The same things were measured in two ways. Each way mixes the same 9 hidden numbers, adds some noise and spreads widely along 5 directions of its own, which tell nothing about the thing.
Some things both ways: the first way, then the second way.
[0.388 -2.014 0.233 0.942 0.117 -0.016 -1.547 -0.707 1.512 -0.409 -0.342 -0.144 0.472 0.750]
[-0.649 0.621 -0.657 -0.421 -0.564 -0.813 -0.605 1.697 0.338 -0.630 -0.449 -0.673 -0.126 0.251 -0.466 -1.125]

[-0.323 0.216 -0.129 0.805 -0.929 -0.830 -1.565 -1.913 0.097 -1.035 0.473 1.373 1.141 -0.748]
[0.861 1.677 0.210 -1.407 0.316 -1.686 -3.023 0.359 -1.129 1.487 0.604 -1.666 -1.011 0.003 0.368 0.315]

[-1.963 0.674 -0.411 0.111 0.703 0.652 0.972 0.726 -0.899 0.724 0.918 -1.238 -0.290 0.100]
[0.753 -1.024 0.035 1.299 0.362 0.292 -0.151 1.339 0.905 -0.316 1.240 -0.210 -0.026 0.783 -0.434 -1.244]

[1.200 0.430 -1.080 2.006 -0.411 -0.515 -1.798 1.742 -1.883 1.268 -0.870 0.279 -0.956 -0.990]
[-0.292 -0.493 -1.058 -0.219 0.352 0.312 -1.594 -0.586 0.678 -0.774 1.075 -0.081 -1.424 1.007 1.593 0.254]

[-3.659 3.021 -2.914 -0.867 2.314 -2.074 -0.150 3.249 0.521 -0.650 -0.467 -0.750 -5.736 2.162]
[0.944 -0.543 -0.666 -1.396 0.188 -1.023 -2.101 -1.996 -3.158 -1.358 -0.841 -0.886 -1.016 0.155 -1.093 0.078]

[2.509 -1.659 0.899 -3.006 -1.823 -0.630 3.674 1.320 0.189 -0.194 -0.093 -0.895 1.036 -2.260]
[-1.654 1.353 2.478 0.692 1.204 -0.146 0.728 -1.050 -0.331 -0.787 1.404 -1.580 1.389 0.229 0.662 -0.990]

[1.386 0.347 0.472 -0.621 0.163 0.175 0.913 0.091 1.126 -0.627 0.216 -0.576 -1.213 1.157]
[-0.540 -0.332 0.948 -1.220 1.133 -1.671 -3.052 0.165 -0.280 2.545 0.406 -0.952 -1.782 2.283 0.668 -2.205]

[-0.759 0.870 2.276 1.246 -2.346 -0.299 -3.386 -2.639 0.127 -0.581 1.993 0.367 1.847 -2.191]
[1.917 0.704 1.415 0.390 0.524 -1.288 -2.393 -1.079 0.427 0.021 0.028 -1.809 -0.204 0.017 0.779 0.277]

[-2.748 -0.235 -0.358 -1.048 2.149 0.361 0.686 -0.895 1.762 -0.085 -0.433 0.004 0.244 2.308]
[0.599 -0.176 -0.507 -1.351 -1.104 -0.719 1.805 1.477 0.946 2.003 0.169 0.212 -0.391 2.022 -2.407 -1.507]

[-2.975 1.824 -0.827 -1.149 2.695 -0.073 1.048 1.915 -1.949 1.814 -0.614 0.334 -2.274 -0.391]
[0.673 0.508 0.716 2.438 -2.098 3.351 -0.346 1.937 0.757 -3.091 3.660 1.035 1.855 -0.553 1.486 0.627]

[-1.147 0.071 0.060 -0.451 2.737 1.047 -0.044 1.346 1.790 0.071 -0.685 -0.163 -0.738 1.996]
[-0.029 -0.444 -1.793 -0.971 -1.901 0.490 -1.143 2.699 -1.907 -0.104 -0.767 1.434 -0.427 -0.592 -1.011 -0.384]

[-0.018 -0.430 -0.113 2.570 1.387 -0.213 0.402 -0.996 0.485 2.210 -1.836 0.096 1.788 0.535]
[-0.900 -0.470 1.093 0.162 -0.407 2.316 -0.459 4.499 1.420 0.960 1.986 1.632 -0.645 -0.336 1.248 -1.593]

[-0.887 0.906 -0.420 0.919 -1.181 -0.316 -0.005 0.184 -0.393 0.390 -0.574 0.012 -0.605 0.935]
[-1.344 -1.077 2.300 1.397 -1.059 1.122 0.715 0.284 0.139 -2.976 -0.609 0.799 1.333 -0.545 -0.182 -2.290]

[1.155 -0.832 0.572 -0.439 0.118 -0.139 -0.739 -0.118 2.017 -1.008 0.026 -0.325 0.126 1.066]
[-0.574 0.680 -0.007 -1.385 -0.103 -0.907 0.287 -0.069 -0.475 0.925 -0.602 -1.361 -0.063 0.936 -1.319 -0.376]

[-2.136 0.946 -1.759 3.615 -1.197 -1.140 -2.077 -1.617 -2.858 1.259 -0.307 2.582 2.744 -2.534]
[0.111 0.315 -0.243 -0.449 -0.047 0.298 0.186 0.389 0.199 0.218 0.655 -0.934 -0.797 -0.335 0.230 0.739]

[-1.181 0.328 0.645 -1.918 1.523 0.971 3.141 2.394 0.218 0.320 -1.228 -0.729 -2.160 2.139]
[-1.207 0.630 -0.039 -0.148 0.110 0.057 0.771 1.303 0.021 1.616 0.174 -0.396 0.480 0.385 -0.102 0.043]

[-1.985 -0.472 -0.396 0.755 -0.844 -1.085 -2.764 -2.136 0.345 -0.638 -0.267 1.471 -1.265 1.325]
[-0.092 0.994 -0.212 0.270 -0.449 -1.134 -0.222 0.285 1.254 0.017 0.008 -1.628 0.787 1.794 -0.262 -0.690]

[0.236 0.585 0.118 -0.082 0.127 0.267 1.459 0.982 -0.361 0.970 -0.845 -0.222 0.918 -0.381]
[-1.050 -0.524 1.069 -1.359 -0.554 0.938 2.141 -0.833 -0.321 0.018 -0.633 0.127 -0.182 -0.014 -0.655 0.013]

[5.497 -1.588 -0.145 -2.129 -1.158 0.903 3.516 1.218 0.204 -0.804 0.096 -2.865 -0.922 0.061]
[-0.594 -1.058 0.170 -1.354 0.506 -0.919 -1.427 -1.034 -1.850 -0.062 -0.935 -0.019 -1.651 0.649 0.194 -1.512]

[0.516 0.199 1.006 0.245 -0.032 1.025 0.754 1.561 0.302 0.649 -0.105 -1.122 -1.081 0.810]
[-0.313 0.962 -0.592 1.314 0.926 0.851 -2.525 2.092 -0.449 -0.451 1.871 -0.783 -0.121 -1.321 1.800 1.281]

[-2.152 0.650 0.055 1.211 1.230 0.782 -0.963 -1.529 0.706 0.669 -0.686 0.643 0.043 3.024]
[-0.016 -0.154 -0.552 -1.780 -0.940 -0.267 0.622 1.086 0.684 1.533 -0.761 0.212 -0.906 1.415 -0.999 -0.751]

[-0.022 -1.548 2.888 -0.940 -1.366 2.658 0.670 -3.830 0.415 -0.187 1.741 -0.489 2.232 1.557]
[0.431 2.456 0.960 0.925 0.128 0.188 -0.434 1.033 1.152 -1.515 2.176 -2.400 1.501 0.161 0.568 0.274]

[-0.729 0.434 1.305 0.090 -0.285 1.474 -0.158 -4.059 2.025 -1.370 1.811 -0.693 0.205 3.565]
[0.569 1.296 2.231 0.208 -1.012 0.847 -0.655 1.519 -0.834 -1.742 0.782 -1.715 1.282 -1.275 -1.046 -0.345]

[0.167 -0.592 0.535 -2.620 -1.763 0.363 2.981 -0.480 0.007 -1.267 0.896 -0.146 1.942 -0.052]
[-0.653 0.806 0.841 -1.427 0.007 -0.636 3.795 -2.440 -2.162 -0.542 -1.357 -1.417 1.697 -0.050 -2.876 0.151]

[0.106 0.820 -0.562 1.246 -0.550 -0.724 -1.182 1.563 -0.288 0.382 -0.347 -0.409 0.203 -1.491]
[1.420 0.000 -1.394 -0.983 0.885 -0.773 -1.377 -0.522 -0.468 0.981 -0.062 -0.806 -2.056 -1.002 0.350 1.878]

Other things, the second way, with their names:
<340>: [-0.471 0.026 -0.377 1.036 0.835 -1.016 0.066 -0.709 0.585 -0.420 0.174 -1.988 0.461 1.400 0.002 -0.423]
<536>: [-0.578 -1.464 1.654 1.095 -2.703 2.041 2.894 0.517 0.787 0.294 0.495 -0.075 1.002 1.401 -1.962 -0.746]
<285>: [-0.236 -0.695 0.205 -1.174 -2.573 0.696 0.803 0.933 0.084 -0.126 0.461 -0.257 -0.121 2.607 -2.238 -1.797]
<65>: [-1.946 1.911 0.192 -0.342 -1.780 1.638 2.537 0.034 1.034 -1.401 2.324 -2.211 0.860 0.839 -0.177 0.893]
<345>: [-0.345 0.661 1.883 0.018 1.018 -1.417 -1.812 -0.260 0.636 -0.350 1.241 -2.278 -0.499 1.298 -0.225 -2.186]
<842>: [0.022 0.603 -0.507 -0.919 0.148 0.766 -0.479 -1.124 -0.704 -1.597 0.883 -0.963 -1.154 -0.963 0.751 1.614]
<124>: [-0.446 0.403 0.748 -1.654 -0.207 0.155 -1.426 -0.923 -1.211 0.098 -0.252 -0.779 -0.768 0.342 0.691 0.264]
<809>: [0.048 0.052 -1.794 -0.345 0.311 -0.746 1.468 1.458 1.345 2.302 -0.363 -0.455 -0.384 1.062 -0.342 0.223]
<291>: [0.764 0.669 -1.362 -0.112 0.534 -0.035 1.517 -1.804 -1.257 -0.983 -1.219 -1.355 1.121 -0.806 -0.746 2.639]
<685>: [-0.797 -0.007 -0.962 -0.765 -0.302 -1.890 0.892 1.176 0.488 1.844 -0.984 -1.508 -0.761 1.396 -1.831 -1.351]
<624>: [-0.149 -0.175 -0.245 -0.850 -1.072 0.601 -0.977 0.608 -1.454 -0.419 0.138 2.432 1.193 2.021 0.447 -1.721]
<288>: [-0.669 0.398 0.462 -1.001 -0.595 1.138 0.900 0.490 0.165 -0.143 0.679 0.487 0.108 0.163 0.200 -0.040]
<649>: [-1.076 0.022 1.030 -1.042 0.403 -0.195 0.248 0.079 -0.482 1.510 -0.491 -0.421 -0.598 -0.239 -0.035 -0.076]
<134>: [-0.631 -0.188 -0.381 -1.267 -0.698 0.585 -0.268 -0.905 -2.158 -0.424 -1.433 0.566 0.296 0.151 -0.015 0.649]
<69>: [0.104 0.111 -0.336 0.141 0.063 1.067 2.017 -0.353 -0.092 0.534 0.770 -0.829 0.719 0.468 -0.736 1.528]
<545>: [0.294 1.417 0.350 -0.309 1.388 -1.143 -1.045 0.514 -0.939 1.180 1.522 -2.950 -0.535 -0.032 -0.939 0.382]
<605>: [-0.582 -0.318 0.098 0.800 -0.123 0.389 0.764 0.642 0.570 0.031 0.568 -1.176 -0.307 -0.278 -0.430 0.274]
<222>: [0.647 -0.483 -0.018 0.264 0.243 0.298 2.226 0.247 0.848 0.990 -0.335 -0.246 0.299 -0.062 -0.391 0.777]
<173>: [-0.534 1.385 1.884 -1.567 0.129 0.050 0.816 -0.955 -0.453 0.690 0.505 -0.571 0.311 -0.121 0.156 0.254]
<371>: [0.576 -0.573 -0.282 -0.894 -0.311 -0.370 1.395 -0.601 -1.100 0.095 -1.205 0.533 0.840 1.165 -1.765 -0.790]
<349>: [-0.715 -0.428 -0.722 -1.806 -0.449 1.281 -0.199 0.142 -1.891 -0.322 0.798 1.867 -0.233 1.257 0.167 -0.691]
<565>: [3.108 1.057 -2.970 1.390 -0.399 -0.493 -1.449 1.320 1.377 -1.064 0.607 0.561 1.628 1.061 0.995 1.169]
<670>: [0.090 0.811 -1.606 0.471 0.211 -1.006 1.647 0.085 0.548 0.258 -1.023 -1.158 1.028 0.320 -0.267 0.952]
<376>: [-0.794 0.265 1.675 -0.044 1.294 -0.803 -0.185 -1.010 -0.108 -0.699 1.292 -3.030 -0.677 0.833 -0.623 -1.408]
<680>: [-0.467 2.143 1.063 -0.672 -0.422 -0.171 0.508 0.526 0.840 0.647 0.630 -2.005 1.330 1.211 0.157 0.175]
<136>: [-0.465 -0.484 0.415 0.095 -1.781 1.515 0.993 0.048 0.723 -1.397 0.252 1.290 0.898 0.915 -0.022 -0.596]
<97>: [-1.568 -1.713 2.240 0.623 -2.765 1.793 2.336 1.587 2.968 1.251 -0.504 -0.243 0.015 1.858 -0.363 -1.814]
<350>: [0.116 0.897 0.866 -1.215 1.869 -1.678 -0.954 0.210 -0.988 2.074 0.560 -2.541 -0.727 0.879 -0.662 -0.769]
<196>: [1.052 2.807 -0.536 -0.191 1.181 -0.669 -1.524 0.702 0.686 1.988 3.192 -2.970 -0.314 0.710 0.915 2.100]
<319>: [0.400 1.142 0.062 -0.376 0.695 -2.069 0.338 -0.782 0.401 0.519 0.142 -2.322 0.168 1.222 -1.086 -0.465]
<790>: [-0.782 0.112 0.013 0.083 0.207 -0.064 1.307 1.154 2.131 2.378 2.682 -2.194 -0.936 2.964 -1.064 -0.863]
<865>: [-0.709 0.323 -0.451 0.645 -0.855 0.341 1.386 1.469 1.628 0.940 0.766 -0.941 0.299 0.901 -0.440 0.129]
<198>: [0.012 -0.221 0.403 -0.586 -1.389 0.348 0.949 0.791 1.810 0.994 0.481 0.103 -0.469 1.574 -0.468 -0.765]
<437>: [-0.298 -0.134 -0.121 -1.918 0.565 0.149 -0.506 -0.064 -0.619 0.577 -0.959 1.187 -0.691 0.116 1.184 -0.040]
<735>: [-1.008 -0.733 0.725 -0.200 -1.907 -0.024 -0.749 0.494 0.414 -0.656 -0.498 0.091 -1.203 -0.069 -0.266 -1.386]
<622>: [-0.454 0.630 -0.123 0.360 -0.345 2.182 -0.174 -0.772 0.285 -0.831 2.199 -0.864 0.115 0.542 1.927 2.182]
<386>: [-0.665 -0.044 0.319 -0.318 -0.350 -0.070 -1.361 1.099 0.762 1.080 1.065 -1.102 -1.444 0.956 0.356 -0.733]
<669>: [-1.066 0.891 0.350 0.729 -0.797 1.133 2.349 0.055 0.508 -0.080 0.510 -1.309 1.263 -0.567 -0.414 1.692]
<500>: [-1.673 0.619 0.490 2.503 -1.056 0.967 3.633 0.997 1.793 -1.087 1.510 -2.062 2.183 0.621 -1.338 -0.119]
<167>: [-0.339 0.706 -2.363 -0.479 -0.821 0.196 0.371 -0.371 -0.027 -0.555 -0.527 0.225 0.624 0.675 0.435 1.540]
<764>: [-1.982 0.788 2.482 0.925 -1.792 0.812 -0.269 2.807 2.037 0.762 2.291 -3.681 -0.934 0.244 -0.411 -1.208]
<470>: [0.189 1.058 0.000 -1.635 0.319 -0.151 0.103 -0.529 -0.416 -0.362 0.043 -1.672 -0.753 -0.261 -0.195 0.867]
<271>: [-1.027 0.710 -0.311 2.529 -0.235 1.728 1.983 1.201 0.219 -2.489 0.998 -0.448 2.676 -0.856 0.705 0.704]
<201>: [-0.700 1.022 0.640 -0.482 0.114 0.301 -0.179 -0.065 0.300 1.016 1.339 -0.646 0.548 1.675 0.877 -0.042]
<127>: [-0.178 1.075 -1.911 -1.158 -0.238 0.638 -0.184 0.727 -0.343 1.849 1.043 -0.375 -0.126 1.518 0.668 1.765]
<462>: [-0.078 0.291 1.375 0.031 1.216 -1.279 1.181 -1.873 1.675 1.610 0.741 -2.364 -0.119 2.351 -0.160 -0.510]
<768>: [0.276 1.975 1.011 -0.494 1.478 0.246 -0.846 0.508 0.492 2.038 3.021 -4.393 -1.728 -0.651 0.406 2.484]
<154>: [-1.123 0.242 -1.001 0.208 -0.973 0.503 -0.341 1.344 -0.258 -0.641 0.164 0.579 0.356 0.102 0.517 -0.027]
<797>: [0.671 1.489 -0.003 -1.168 0.984 -0.830 -2.811 -0.970 -0.236 1.263 1.591 -1.497 -1.201 0.788 1.607 1.238]
<410>: [0.981 0.304 0.673 -0.604 -1.341 -0.641 -1.331 -0.376 0.783 1.583 -0.770 -0.727 -0.847 0.228 0.526 0.861]
<379>: [1.360 0.522 0.062 -0.686 -0.947 -0.524 -1.926 0.590 0.072 0.734 0.003 -0.546 -0.615 0.221 0.399 0.239]
<725>: [-0.614 -1.014 -0.913 -0.211 0.017 -1.122 1.149 0.531 -0.311 2.626 -1.736 0.557 0.195 1.612 -0.750 -1.018]
<21>: [-0.933 0.175 -0.755 -1.238 -0.190 -0.900 -0.762 2.369 0.272 2.265 1.139 -0.369 -1.670 1.283 -0.541 -1.688]
<225>: [1.293 0.348 -0.815 1.044 -0.118 -0.104 -1.617 -1.132 -1.568 -1.194 -0.494 1.411 2.609 0.974 0.876 0.406]
<534>: [-0.199 1.921 0.314 0.163 -1.546 2.086 -0.508 1.612 -1.608 -1.612 1.679 -0.226 1.970 -1.216 0.424 1.355]
<454>: [-2.422 -0.663 2.560 -1.885 -1.817 1.320 0.198 0.987 1.093 0.126 0.371 -0.319 -1.480 1.282 -0.188 -2.426]
<851>: [-0.321 -1.513 1.859 -0.672 -1.299 0.453 1.122 -0.917 0.667 0.479 -1.931 0.874 -0.174 1.087 -0.115 -1.224]
<419>: [-1.512 1.029 0.493 -2.685 -1.541 0.143 0.750 -0.910 -0.830 0.776 -0.263 -1.179 -0.757 0.725 -0.574 0.450]
<166>: [-0.452 -1.966 -1.091 0.277 -1.558 1.416 2.263 1.290 2.025 0.617 -0.165 1.779 0.045 2.508 -0.606 -1.223]
<455>: [-0.568 -0.246 1.500 0.493 0.761 0.258 0.443 0.766 1.146 -0.739 2.274 -2.155 -0.495 1.525 -0.815 -2.181]
<359>: [-0.852 -0.282 0.389 -0.357 0.220 -0.569 0.197 0.073 0.092 -0.163 -0.049 -2.421 -1.477 -0.330 -0.851 -0.465]
<497>: [-0.218 -0.705 -0.599 1.079 2.277 -1.144 -1.228 -1.184 -1.491 -1.077 0.099 0.002 0.205 0.329 0.654 -0.928]
<27>: [-1.062 0.072 0.394 -0.783 0.015 0.581 -0.156 0.556 0.112 1.585 1.515 -0.157 -0.803 1.109 0.792 -0.343]
<287>: [-1.758 -1.599 1.554 0.065 -2.166 0.779 2.948 -3.149 -0.895 -2.875 -1.443 0.193 1.497 1.622 -1.967 -1.776]
<160>: [-1.356 0.895 0.684 -1.472 -3.169 2.512 3.711 -1.299 0.540 -2.285 0.133 0.160 1.884 1.443 -0.787 0.713]
<352>: [1.496 0.273 -1.042 -1.026 -1.916 -0.162 1.371 0.035 0.744 0.632 -2.000 -1.628 -0.050 0.286 -1.593 1.846]
<458>: [-0.543 -0.521 0.307 -0.244 1.045 0.247 -0.606 0.965 -0.499 0.761 0.113 0.309 -0.624 -0.069 0.724 -0.566]
<468>: [-0.591 2.323 1.479 -1.668 1.541 -2.108 -0.569 -0.274 0.400 2.436 1.314 -3.897 -1.365 0.357 -0.736 0.077]
<373>: [1.797 -0.162 0.460 -0.038 -0.310 -0.160 0.987 -2.688 2.154 0.713 0.980 -0.266 0.444 3.203 0.420 0.390]
<88>: [-1.589 0.025 -0.071 -0.532 -1.747 0.530 1.695 0.257 -0.785 -0.544 -0.480 0.516 0.972 0.452 -1.109 -0.705]
<274>: [-1.496 -0.380 2.093 0.723 -1.850 0.155 0.853 -1.124 0.620 -3.975 -0.505 0.052 1.985 1.548 -0.749 -3.339]
<277>: [1.256 0.422 0.570 -0.418 1.081 -0.917 1.737 -2.641 -0.590 1.158 -0.544 -2.179 0.584 0.593 -1.058 1.642]
<491>: [0.348 0.442 -0.052 -0.600 -0.529 -0.875 -1.068 0.647 -0.648 1.545 0.127 1.046 0.925 2.160 0.052 -1.507]
<525>: [-1.033 0.505 0.522 1.208 -0.371 0.135 0.033 2.326 0.951 1.289 1.191 -1.108 0.247 0.104 -0.312 -0.386]
<591>: [-0.556 1.175 -1.269 1.682 0.634 0.166 0.963 0.020 0.449 -1.552 1.566 -0.749 2.376 1.392 0.337 0.323]
<157>: [0.796 -0.693 0.327 -0.335 -1.937 0.041 -1.395 0.318 -1.974 0.802 0.512 1.947 0.691 1.825 -1.264 -1.528]
<147>: [-1.434 -0.347 1.821 -0.686 -0.674 0.371 -0.937 -0.188 -1.146 -1.935 -0.317 -1.186 -0.507 0.170 -0.130 -1.951]

Some of these things the first way, each followed by its name:
[-0.668 -0.296 0.649 -2.227 0.174 0.115 2.555 1.854 -0.095 0.063 -0.713 -1.112 -1.810 0.697]
<725>
[-1.407 -1.614 1.192 -0.337 -1.203 0.548 0.395 0.521 -1.790 0.839 -0.017 0.010 1.233 -2.731]
<670>
[0.835 -0.305 -0.821 -1.511 -1.219 0.334 1.648 1.358 -1.706 -0.772 0.385 -1.390 -2.897 0.392]
<340>
[-0.619 1.079 0.330 -0.526 -0.702 0.276 2.427 -0.589 -1.416 0.392 -1.392 0.772 0.834 0.868]
<173>
[-2.165 1.933 -0.516 0.466 2.138 2.567 3.548 1.698 -4.313 2.424 -1.524 0.305 -0.074 0.557]
<288>
[1.010 -0.698 -0.223 -0.081 -1.110 0.095 0.547 -2.136 1.386 -0.479 -0.428 -0.734 -1.074 3.317]
<470>
[-0.799 0.282 -1.345 -0.118 -0.212 -0.539 0.233 -0.011 -0.539 -0.435 -1.152 1.460 -0.092 1.170]
<88>
[0.728 -0.010 -0.934 0.185 -0.689 -0.297 0.342 0.482 -0.165 -0.123 0.453 -0.482 -0.325 -0.170]
<605>
[1.597 -0.635 0.190 -1.547 -2.107 -0.170 1.660 -0.769 -0.857 -0.687 0.846 -0.986 -0.212 -0.730]
<462>
[0.040 -0.185 -1.718 -0.575 0.952 0.118 0.641 -0.665 0.127 -0.603 0.768 0.108 -0.118 0.763]
<790>
[-3.815 2.512 -0.823 0.828 -0.338 0.300 0.518 -0.593 -2.435 1.046 0.111 0.828 -0.574 2.073]
<69>
[0.084 -0.572 0.365 -1.339 0.641 -0.145 0.867 1.171 -0.499 -0.124 -0.316 -1.483 -0.492 -0.397]
<371>
[-1.174 0.286 -1.814 0.806 0.441 -0.681 -0.304 1.541 -1.683 0.624 -1.741 1.261 -1.424 -0.062]
<154>
[1.526 1.024 -0.491 1.758 -1.232 -0.004 -1.176 -0.483 -3.474 1.503 0.289 1.366 0.351 -1.324]
<622>
[1.083 0.111 0.074 0.137 -0.597 1.454 0.895 -0.055 -1.138 -1.087 0.978 -0.898 1.006 -0.471]
<345>
[-2.145 1.517 -0.463 1.361 -0.262 -1.796 -2.505 0.876 -4.402 1.701 -0.560 1.270 0.113 -4.844]
<373>
[1.177 1.186 0.106 0.932 -2.163 2.463 0.731 -4.838 -2.401 -1.153 0.989 0.329 -0.421 3.574]
<379>
[-0.857 0.469 -0.965 0.183 0.284 -1.395 -0.820 -1.775 -0.043 -0.087 -0.868 1.766 -1.352 1.564]
<534>
[1.167 -0.528 -2.019 -0.388 1.515 0.148 0.753 -1.204 1.182 -1.402 1.592 0.628 -0.717 -0.451]
<764>
[1.231 0.160 -0.030 -0.621 -0.765 0.222 2.483 0.465 0.571 0.172 -1.074 -1.758 -2.536 3.385]
<458>
[-0.979 -1.673 -0.809 -0.240 2.281 -0.950 0.108 0.929 2.027 0.527 -0.630 1.013 2.530 -1.526]
<21>
[-0.063 -0.571 -0.708 0.007 0.510 0.544 0.518 0.850 -1.945 0.348 -0.318 0.520 0.216 -1.377]
<865>
[-3.115 -0.348 0.541 -2.119 0.411 0.254 1.130 0.443 1.195 -0.276 0.331 -0.524 -0.639 0.972]
<319>
[-0.176 0.963 -0.423 -2.200 1.747 -0.508 0.886 0.430 1.180 -0.854 1.685 -0.703 -1.860 0.050]
<536>
[1.404 0.159 0.227 2.815 -2.093 -1.653 -3.354 -2.072 -1.403 0.642 -0.231 1.340 2.258 -3.050]
<851>
[-3.313 0.502 -0.078 2.757 -0.833 -3.498 -3.281 -1.222 2.226 2.297 -3.025 1.705 -0.163 1.819]
<437>
[-1.040 0.062 -0.695 1.636 1.329 -0.075 -1.151 0.437 -1.221 1.641 -0.941 0.012 -0.786 0.562]
<166>
[-2.827 -0.497 -0.779 -0.235 0.332 -0.043 -0.383 -2.181 0.630 0.836 0.104 2.809 1.259 1.245]
<65>
[2.476 0.054 0.231 -0.271 -2.276 2.190 2.194 -0.214 -3.451 -0.597 0.591 0.014 0.804 -0.439]
<669>
[1.251 -1.126 -1.631 0.226 -1.093 -1.711 -0.430 -2.216 -1.274 -0.949 -1.837 0.538 -2.912 1.733]
<680>
[-1.035 1.106 2.655 -1.404 0.462 1.035 -0.281 3.227 -3.235 0.683 -0.539 -0.691 -1.867 -2.391]
<225>
[-1.008 -0.662 -0.059 0.243 0.365 -0.578 -0.624 0.592 2.615 0.320 1.550 -0.316 1.949 -1.984]
<359>
[0.592 -1.314 -2.087 0.828 -1.563 0.304 0.164 -2.088 -1.353 -1.408 0.380 0.943 1.731 -0.142]
<685>
[-0.425 1.488 -1.126 2.145 -2.001 -0.904 -1.478 -1.972 -1.957 -0.115 -0.782 1.679 -1.044 2.084]
<134>
[0.298 -0.285 -0.247 -2.307 0.020 -0.718 1.500 -0.380 2.725 -2.154 1.053 -1.372 -1.670 2.804]
<545>
[-1.895 2.075 -2.133 0.420 -2.571 -1.724 0.434 -1.070 -3.864 -0.568 0.323 0.222 -1.739 -0.470]
<277>
[0.517 -0.096 -2.082 -0.234 3.380 -0.201 0.683 3.062 -3.994 1.523 -2.915 0.849 -2.225 -1.980]
<160>
[-0.295 -0.001 0.345 -0.539 2.483 0.112 1.379 1.960 -0.284 2.255 -1.398 0.248 0.844 -0.370]
<349>
